The same things were measured in two ways. Each way mixes the same 9 hidden numbers, adds some noise and spreads widely along 6 directions of its own, which tell nothing about the thing.
In the rows, 128 means zero.
Some things both ways: the first way, then the second way.
[ 95 149 110 123 151 160 119 113  85 113 128 155 104 126 132  99 105 156
 161 153  96  92 127]
[ 75 127 151 150 112 149 135 184 136 155 179 151 178 133 138 100 181 113
  92 177 125 126]

[108 102 141 188 202 106 112 141 140 143  45 165  87 118 204 120 135 103
 130 150 100 159 130]
[ 59 108  94 119 149 133  92 229 173 138 105 121 100  98 133 138 101 136
 126  92 126 182]

[126 142 124  98 192 111 143 110 136 167 150  99 110 112 141 108 113  96
 169 104  96 124 115]
[ 58 141 184 115 154 173 139 203 140 107 161  56 153 137 157  86 122 122
 179 177 157 108]

[124 124 138 120 198 101 129  73 165 176 164 128 108 135 118 209 100 100
 134 116  98 130  90]
[126 100  43 174  84 107 142 124 125 156 147 180 124 142 170  28 127 170
 148  53 157 104]

[108 131 127 118 115 154 111 121 125 161 163 152  92 133 120 131  73 160
 172 144  92 119 117]
[138  67 158 129 120 176 159 127 174 132 100 104  86 147 160  99 100 128
 131 114 183  88]

[158 140 112  97 107 126 137 159 115 170 112 100 140 202  92 115  97 145
 134 127 117  78  97]
[108 154 121 151 126 151 125 149 170 127 103 132 147 141 101 113 160 115
 150 115 193 129]

[119 143 142 162 156  80  98 107 110 112 102 116 134 173 107 164 103 154
  97 109 121  85 119]
[173 135 167 115  88 165 163 129 153 144 154 148 157 170 118  80 177 107
 114 155 182 101]

[123 159 107 156 144 135  98 134 137 137  97  98  59  98 157 100 102 134
 164 156 115 140 117]
[126 109  52 184 102 128 144 197 159 149 161 173 180 122 126  75 153 134
 111 117 132 127]

[128 149  87 139 149  96  94 129 100 134  88 109 138 204 129  91 127 162
 110 144 125  83 150]
[178 136 118 213 128 183 150 132 187 145 120 171 190 127  88 103 178 106
 120 123 162 108]

[103 145  76 113 144 127 125 183 113 141  77  97 119 144 103 110  92 152
 157 129 100  82 146]
[101  94 106 132 114 135 151 188 173 113 149 122 132 131 141  86 149 167
 119 137 148 103]

[130 144 112 143  82 140  75 153 123 115 138 112 103 131 146 114  87 111
 183 117 114 149 114]
[ 94  90 143 117 153 203 113 133 176 126  85 130 123 119 122 137  91  91
  98 118 157 135]

[133 164 111  93 138 117 115 154  87 111  96 127 157 184  91  97 105 156
 147 102 110  86 133]
[117 126 128 135 109 139 118 136 130 112 149 143 145 144 110 115 153 121
 112 137 137 132]

[132 164 116 158 144 119  91 142 117 102  52 102  97 125 147  88 120 141
 144 133 124 139 129]
[156  87  80  95  97  82 133 187 136  99 142 108 108 141  92  94  97 161
 144 111 144 148]

[ 81  33 137 124 216  48 165 122 192 186  99  98 128 136 131 184  95 106
 134  91  87 107 147]
[ 83 120 129 114 114 153 119 187 155 122 150 128 146 151 129 103 120 110
 158 128 127 121]

[144 206 110 113 168 144  87 112 104 107 143 120  99 127 156  92 126  95
 183 128 106 162 103]
[192 136 126  97 165 156 153 119 172 104 153 132 147 142  87  78 138 121
 132 144 177 125]

[122 133  94 115 171 139 120 114 158 154  94 112 115 116 110 128 104 116
 172 116 113 148 157]
[100 116 129  91 155 133  98 182 156  83 109 115  99 117  80 155 126 137
  93 142 153 179]

[133 156 130  87 211  93 142  70 131 138 145 105 139 162  86 163 116 124
 124  92 127  87 111]
[ 69 142  82 145  98 101 106 130  86 141 164 164 175 128 103  87 155 127
 113 136 136 142]

[137 145 105 101 148 117 112 159 131 164 119 103 110 146 158  86 111 105
 184 129  79 152 118]
[ 98 158 132 134 166 143 110 175 118  95 159  90 141 131 124  99 127 109
 158 147 123 168]

[164 161 162 150 154 132 100  45 132 100 105 152 116 135  97 130 123 142
 121  96 181 139 132]
[135  69 112 130  91 113 147 199 193 113 131 132 106 158 127  99 114 165
 172  97 149  90]

[136 150 121 137 166 127 112 131 114 181 114 156 107 137 160 102 122 120
 143 138  98 138 118]
[161 144 146 157 113 161 126  95 111  82 105  97 139 137  83 102 130 145
 150 128 192 127]

[117 170 119 151 201  75  98  94 102 121 106 150 104 137 120 146 121 162
  89 119 150  73 130]
[162  58  97 133  96 180 162 104 165 128 100 133 158 128 111  77  82 137
 122 112 190  75]

[128 126 151 124 129 119 103  81 172 118 162  98  89 140  89 145  69 162
 157 102 159 116 145]
[102  63 155 140 108 172 144 133 196 129 110 137 152 147 122 133 123  95
 127 145 160  61]

[165 202 165 133  79 180  91 111  71 117 175 182  90 139 125 113  93 150
 151 144 132 113  50]
[ 84 136 149  59 136 126 112 191 102 142 166  88 119 134 135  94 100 110
 130 151 131 186]

[131 202 112  80 195 117 117  83 122 102 148  83  93 102 107  87 115 133
 175 100 136 113 131]
[ 50 100 132 134 121 128 141 186 112 103 184  95 185 135 140  78 122 129
 149 199 130  87]

[ 99 104  77  95 151  96 134 190 137 109  34  55 122 162 130  69 109 148
 175 139  83 107 152]
[ 83 103 124 120 130 108 109 158 136  81 117 104 129 147  90 146 118 106
 138 158 157 130]

[128 168  84 122 167 118 122 148 109 144  82  86 118 146 127  94 120 125
 145 130 108  99 127]
[115 121  77 131 127 122 121 168 142 123 119 133 143 113  89 101 128 151
 111 117 166 156]

[137 146 113 134 129 122 115 165 114 145  87 133 127 164  98 138  95 145
 125 109 140  85 125]
[ 69 103 171  50 155 150 125 199 174  78 111  52  83 130 124 127  95 152
 155 147 172 134]

[133 136  81  87 132 130 128  98 134 185 152 110 142 192  58 151  87 161
 135 127 119  73 136]
[145 123 138 184  97 133 130  67 106  89  92 120 132 149  87 108 142 152
 137 126 203  96]

Other things, the second way, with their names:
(45): [213  63 165  79 107 196 153 125 199 112 109 128  92 159 120 122  94 102
 112  94 153 116]
(619): [114 128 112 151  99  94 118 157 112  72 147 118 147 150  85 114 149 151
 152 149 149 117]
(998): [141 129 152 100 115 137 125 169 165 144 135 134 107 169 127 114 139  87
 145 109 154 149]
(626): [104 128 122 124 134 156 120 120 123 113 153 131 154 129 120  82 117 132
 150 122 142 120]
(458): [102  91 137 133 106 153 147 173 201  97 107 109 116 143 126 125 140 147
 138 125 173  91]
(132): [106 158 213 120 170 216 111  90 116  90  86  74 141 121  93 141 128  90
  97 183 200 155]
(450): [ 95 122 140 137 136 122 110 160 159  92 112 104 120 147  95 141 140 116
 157 146 167 122]
(513): [100  56 123  92 131 116 120 144 116 106 126  70  79 124 142 103  54 155
 126 126 135 136]
(131): [178  98 105 120  71 139 141 152 137 121 137 140 131 157 111  87 106 130
 135  96 149 126]
(923): [ 39 116 160  56 143 110  85 216 130 118 151  97 104 145 121 151  98  89
 138 155 103 182]
(646): [ 66 104  90  93 110 119 123 222 121 145 183 112 124 106 166  65 109 179
 120 105  99 164]
(979): [180 132 118 156 105 146 171 144 152 118 140 122 159 149 103  61 164 150
 138 148 199 103]
(840): [183 103 144 149  94 135 122 111 115 103 101 113 112 161  93 127  93 106
 154 106 154 136]
(494): [131 109 116 116 131 114 104 125 115 128 116 126 100 132 102 124 108 107
 103 121 151 169]
(972): [146 148 107  93 119 165 141 175 165  95 160 144 151 146  92  89 167 140
 109 138 162 140]
(851): [138  87 102 163  70 136 156 176 161 105 151 141 150 145 125  76 142 177
 152 107 148  75]
(382): [ 17 122  85 142 118  98  94 198  86 119 144  98 126 110 149  93 107 159
 134 127 123 167]
(856): [100 105 173 145 115 166 123 136 102 108 131  95 116 143 154 100 115 119
 123 143 148 133]
(372): [129 151  94 171  98 118 123 151  98 173 203 188 185 125 121  64 177 140
  97 127  96 151]
(530): [ 80  89 111 145  84 126 125 179 111 131 146 139 131 133 142  96 130 152
  87 137 134 139]
(766): [128 158 192 152 156 205 133 122 175  88 102 114 138 140  96 132 181 110
 126 156 201 119]
(464): [109  76  79 111 113 117 123 170 145 141 159 162 131 135 129  91 108 127
 101 118 112 135]
(68): [123 125 141 191 112 137 115 120 102 110 134 133 156 141 100 119 136 102
 134 149 135 129]
(232): [131 137  78 113 143 105 101 167 111 101 168 128 126 122 100  84  99 145
 158  98 109 178]
(785): [152 127 179 152 121 193 133 117 167 138  73 116 141 150  94 138 128  68
 131 138 204 121]
(555): [171  51 129 105  40 122 141 101 140 123  90 139 105 176 101 114  87 133
 142  95 183  80]
(663): [ 91 123 153 133  97 155 120 188 126 113 146 109 138 154 146 113 118 107
 158 130 123 134]
(346): [101 111 129 133 106 158 132 177 129 137 162 146 144 128 141  99 147 125
  77 148 123 149]
(100): [158  59 140 116  77 157 130  91 158 157  57 141 119 156  99 133  88  77
 103 113 200 103]
(451): [200  96 114 185  87 116 127 106 152 102  74 162  88 164  82 131 140 133
 130  78 188 125]
(518): [149  89 169 114 108 164 139 141 167 145 107 125 106 152 129 116 119 103
 120 123 168 121]
(804): [161 109 180 117 159 219 164 169 186 123 127  89 131 131 147  93 119 107
 126 148 172 118]
(58): [168  81 171 103 123 181 152 123 174 136 102 109 114 150 119 114  98  96
 124 129 180 110]
(215): [ 98 127 133 143 124 157 128 133 113 128 163 143 167 141 133  81 128 111
 141 142 136 115]
(776): [114 159 102 148  95 100  97 103  69 116 144 136 155 142  81 100 150 128
 132 125 149 161]
(121): [126  71 164  97  75 130 149 168 136 116 146 112 119 160 134  95 114 144
 122 149 154  94]
(720): [127 130 160 149 123 161 149 109 136 119 137 133 133 152 129  90 170 127
 108 153 184 104]
(890): [ 50 134 133 142 114 126 106 174 128 152 141 141 128 142 149 113 151 108
 135 122 138 142]
(705): [ 68  40  74 176  93 119 128 147 130 139 100 133 129 111 153  92  74 166
 132  95 145  92]
(837): [108 119 146  96 104 118 119 240 129  99 183  95 106 141 130 113 143 150
 111 146  98 181]
(299): [136 114 152  84 126 152 129 120 145 142  85  99  89 149 124 109  93 101
 135 111 201 150]
(916): [165 166 140 113 137 139 152 142 157 141 183 146 154 172 112  77 185  76
 143 159 163 129]
(110): [166  56 140 144  60  92 129  65 117 108  75 120  60 167 111 116  96 155
 145  84 197  92]
(886): [ 59  97 128 194 100 137 121 118 103 154 106 115 124 133 181  84 105 133
 155 101 166 102]
(96): [108 127 166 142  91 137 120 186 115 126 133 101 102 157 148 110 135 126
 147 122 146 146]
(395): [139  77 136 147 100 163 160 115 179 166  94 156 114 144 142  87 132 130
 112 101 197  87]
(5): [ 97 105 178  70 144 187 143 187 175 108 131  73 134 139 133 119 101  90
 138 169 161 126]
(294): [141 121 132 101 151 176 146 249 233 145 179 176 154 133 110 113 177 108
  90 148 110 141]
(224): [133 120 137  45 128 160 136 187 163  92 140 100 148 144  85 110 105 117
 134 157 169 140]
(686): [ 63 146 144 175 127 112 118 125  79  96 145  93 170 144 106  99 151 124
 157 191 176 110]
(64): [ 58  86  84 140 119 154 108 149 135 117  96 125 138  92 112 119 103 161
  87 115 155 134]
(109): [139 118 107 172 115 153 133 112 120 140 173 170 187 126 107  83 149 112
  99 140 126 120]
(277): [120  99 149  64 136 114 112 127 150 105  84  94 102 145  66 146  95 102
 127 152 203 137]
(793): [155 163 135 117 129 154 128 144 167  82 160 151 159 160  73 122 173 107
 149 138 146 125]
(519): [ 58 102 152 177 132 159  99 177 104 147  81  83 120 108 147 134  92 103
 114 134 149 167]
(335): [ 88 137 161 144 120 124 125 145 125  83 159 111 114 176 140 103 157 124
 184 137 142 103]
(13): [105  95 139  86 104 149 126  73 120 112  85 113 106 142 110 100  95 147
 116 116 219 112]
(618): [158 125 124  74  86 121 137 152  95 102 180 102 125 160 119  70 124 145
 133 139 148 149]
(750): [147 125 159 153  89 162 150 174 169  95 161 124 133 171 141 105 169 127
 160 123 130  97]
(133): [ 54 153 161  88 171 121 111 167 109  74 161  62 126 129 110 111 141 132
 122 197 156 160]
(862): [156 155 121 146 154 164 148 175 194 109 173 141 162 141 112  88 172 120
 171 127 136 114]
(490): [ 82 119 141 145 143 139 114 142 109 130 143 114 150 135 126 106 114 101
 121 166 149 138]
(973): [122  80 102  93 115 106 121 164 148 117 151 148 104 155 122 101 109 121
 116 115 127 132]
(982): [115 101 123 119 109 137 128 145 113 118 166 144 161 139 106  90 118 131
 112 150 128 125]
(536): [161 120 138 128 110 135 113 118 119 103  90 116  73 141 100 125 131 146
  93 102 181 174]
(876): [ 64  98 148  91 135 168 135 122 151 115 106  98 119 124 139 104 112 134
 111 138 188 107]
(127): [ 82 112 134 210  85 168 144  90 172 147  94 170 142 145 156  96 174 136
 140  93 190  53]
(285): [113  92 134 165 100 160 150 139 164 129 124 135 147 136 138  91 138 156
 137 121 168  76]
(340): [103 189 133 128 142 144 108 157 102 126 191 154 170 134 103  92 184 105
 100 162 125 180]
(138): [133 122  81 151 144 120 147 166 191 125 175 152 141 134 127  76 163 149
 153 111 138 108]
(398): [120 144 153 151 143 141 126 109 165 133 143 160 146 156 103 119 185  83
 124 154 160 111]
(893): [133  83 164 102 103 154 148  84 152  95 100  94 119 156 112 103  97 147
 167 124 200  71]
(911): [153 107 195 130  74 165 142 134 120  88 135  91 126 169 124 107 126 127
 159 141 150  98]
(561): [103 126 128 123  94 123 113 189 129 118 157 129 150 152 112 113 131 108
 155 130 120 138]
(80): [199 147 185  37 182 187 137 155 171  74 105  73  76 142  81 119 113 130
 120 140 204 188]
(777): [112 120 173 161  99 110 126 120 115 121 162 141 139 164 113 110 171 127
 144 157 146 100]
(268): [137 164 167 130 110 134 127 154 133 133 174 154 162 164  87 112 190 102
 123 167 147 139]
(241): [116 132 157 118 118 105 104 137 109 102 125 107  80 167 116 119 125 113
 157 118 160 150]
(969): [111  97  89 134 126 110 146 160 147  91 148 109 145 135 115  79 134 159
 127 157 170  99]
(631): [156 131 122 139 110  94 121 173 132 122 157 125 105 152 108 111 159 130
 142 119 131 157]
(711): [154 105 131 117 106 124 133 157 145  78 132  86 131 137  79 124 130 155
 138 151 160 125]
(435): [117  68 153  94 156 169 130 242 204 120 104  81  81 116 139 144  79 128
 124 124 132 161]
(807): [159 119 122 140  91 134 145 142 131 134 155 128 159 151 109  81 135 128
 145 131 153 112]
(980): [166  89 128 108 112 166 146 133 159 141 111 129  98 141 140  79  92 133
 140  82 170 123]
(55): [ 80  91 115 129 162 130 103 199 150 140 138 125 103 110 142 132 100  95
 105 129  98 177]
(892): [117  99 162 129  84 177 134 146 181 136  88 131 106 158 138 124 133 115
 130 102 187 102]
(386): [ 89 140 106 201  84 157 147 200 166 137 173 183 180 156 158  76 189 126
 165 112 125  88]
(795): [192 137 131 163 115 186 141 133 165 109 133 148 146 140 105  95 146 133
 149  94 146 123]
(613): [ 55 125 162 129 147 175 108 164 133  85 122  96 150 126 110 135 124 111
 119 171 158 134]
(432): [139  82 114 123 120 159 126 205 153 103 133 118 125 129 119 116  97 124
 111 126 118 157]
(926): [ 97 115 152  51 124 108 102 117 102  91 108  77 108 145  82 128  85 119
 143 158 182 149]
(188): [129  95 152 160 103 168 143 154 134 127 137 113 134 129 143  96 129 142
 110 141 146 117]
(574): [134 104 135 100 104 161 136 154 180  83  93  96 115 142  94 121 110 150
 165 106 187 110]
(588): [122 146 168 119  92 134 138 174 102  40 222  91 170 159 102  87 161 177
 172 184 109  99]

Some of these things the first way, each followed by its name:
[131 153 135 163 141 112 101 146 136 123  88  98  76  87 157 112 104 108
 157 109 124 146 107]  (224)
[146 206 149 166 199 122  87 100 108 120 105 183  83 102 138 134 125 127
 113 109 165 128 117]  (64)
[125 146 121 119 140 120 112 126 108 122 137  99 122 156 150 103 113 114
 165 130  83 124  99]  (886)
[144 177 102 161 114 118  72 146  94 121  70 111 150 177 115 110 116 133
 132 113 106 138 134]  (536)
[123 113 133 155 112 113 113 149 107 141  70 129 139 157 135 111 108 142
 134 122  88 121 120]  (96)
[156 210 146 138 216 128  96  92  92 140  99 164 128 102 172  84 158  74
 157  96  95 196 122]  (80)
[162 161 119 115 165  64  98 100 112 155 122 103 194 204  85 131 126 113
 110  49 136 116 155]  (795)
[128 164 106 184 133 110  60 135 104  94  80 128 118 178 138 155 113 135
 113 143 124 122 113]  (720)
[105 149  94 165 115 137  87 124 121 103  95  96  95  97 128 128  94 130
 164 129 109 133 132]  (530)
[118 146 142 121 143 119 113 115  92 115 115 133 140 160 118  94 109 160
 147 116  96 106 131]  (518)
[ 80  98 140 140 207 129 138  67 148 161 145 158  88 108 148 166 103 133
 147 155  78 118 117]  (395)
[156 204  95 169 108 118  52 148 138  90  84  66  73 152 110 130  92 149
 133 134 173 126 118]  (969)
[102 123 116 133 188  86 112 111 121 119 116 124 121 136 163 138 126 100
 143 120  91 125 114]  (215)
[ 69  60 124 113 164 132 149 131 148 153  99 122 111 126 150 113  93 143
 192 153  40 136 145]  (110)
[174 151 173 122 166  98 125  97 159 185 136 124 123 154  76 151  95 132
 117  59 168 118 136]  (574)
[137 132 141 173 143  92  66 139 132  76  73 127 113 217 154 144 116 140
 117 146 131 137 113]  (398)
[129 146 129 142 136 167 118  82 127 158 133 178  85  83 116 131  99 140
 149 128 141 124 121]  (851)
[133 172 112 153 157 102  68  93 115  75 112 100 103 159 155 115 127 129
 136 140 129 135 113]  (490)
[109 109 106 140 149 108 104 148 133 150 134 134 110 154 153 160  97 104
 145 130 101 113 111]  (626)
[144 154 115 105  91 150 107 157  91 135  96 133 142 199 100  76 100 178
 154 145 100 106 124]  (631)
[135  86 139 138 157  96 120 113 177 178 108 156 119 163 107 188  96 129
 118 108 141 126 128]  (793)
[129 108 154 173 128  84  96 145 131 125  77 121 116 132 164 114 111 116
 140 101 112 152 121]  (663)
[126 161 126 180  98 110  56 157  82  79  83 124 109 171 155  92 107 163
 129 143 119 115 119]  (58)
[156 140 158 147 115 137  83 151 119  89  83 152 116 152 166 105 120  99
 171 121 110 188  94]  (335)
[110 108 111  97 190 131 140 124 174 194 147 127  94 149 126 156  88 120
 169 143  94 123 129]  (138)
[130 161 138 175 129 173  97 161 113 145  84 189  56  58 184 115 106 101
 172 149 105 174  82]  (972)
[134 122 129 143 151 104 114 123 142 159 115 125 113 170 131 161 103 124
 126 134 112 117 101]  (776)
[ 97 149 139 102 227 131 127  71 119 154 142 206  90 102 129 132 112 163
 148 141 102 114 136]  (513)
[136 152 109 182 115  94  65 137 116 109  55 109 126 169 117 108 110 164
 107 112 153 113 166]  (435)
[138 153 129 118  79 129 105 182 113 127 130  43 117 159 141  85  81 112
 194 119  69 137  89]  (299)
[159 208 130 163 165 106  61 114  91 112 114 131 116 152 165  98 137 105
 131 111 128 157 116]  (132)
[131 111 155 135 176  94 114 115 153 117  82  98 130 143 167 119 129  81
 169 103  78 195 119]  (241)
[132 173 118 178 164 120  92 126 110 134  77 129  77 129 169 108 127 135
 123 163 114 130 104]  (979)
[164 140 175 186  85 125  66 155 122 122  77 175 107 150 141 120  97 144
 136 105 143 168 116]  (750)
[135 161 120 159 122  85  65 125 117  47  59 101 135 173 108 144 113 146
 119 101 149 125 126]  (973)
[148 135 151 132 118 113 104 147 142 131 140  88 130 191 110 149  83 112
 146  92 126 121 111]  (127)
[113 153 150 176 188 108 103 129 118 144 116 158  95 106 155 162 105 106
 126 105 113 123 115]  (646)
[129 152  93 140 133 104  91 149 118 122 109  71 140 169 137 137 110  90
 155 112  92 132 114]  (340)
[117 161  97 176 152  89  68  99 100  63  82 125 127 152 127 150 129 135
 104 119 150 101 131]  (982)
[129 122 137 103 152 103 136 134 123 124 110  81 151 173 115 120 105 111
 156  98  91 112 114]  (890)
[137 167 122 171 117 121  67 112 113 157 143 152  92 152 127 145  92 161
 118 138 134 113 119]  (804)
[122 120 137  91 137 127 137 114 126 104 114 114 136 146 103 105 101 138
 173  99 110 114 124]  (923)
[112  71 133 144 152  66 131 119 164 154  87  95 133 158 111 160  98 138
 118  99 120 103 137]  (561)
[110  93 126 208 118  75  79 138 154 150  90 116  84 181 142 186  84 171
  84 157 135  91 120]  (807)
[111 120 143 148 167  84 115 134 132 151  96 145  96 134 131 144  97 161
 117 121 123  95 126]  (5)
[166 176 143 176 127  72  67 122 120  74  83  82 125 200 109 158 112 138
  87  97 176 103 100]  (926)
[103 131 102 137 148 158 115 104 109 113 100 153 115 107 131 103 113 134
 166 133 110 122 148]  (294)
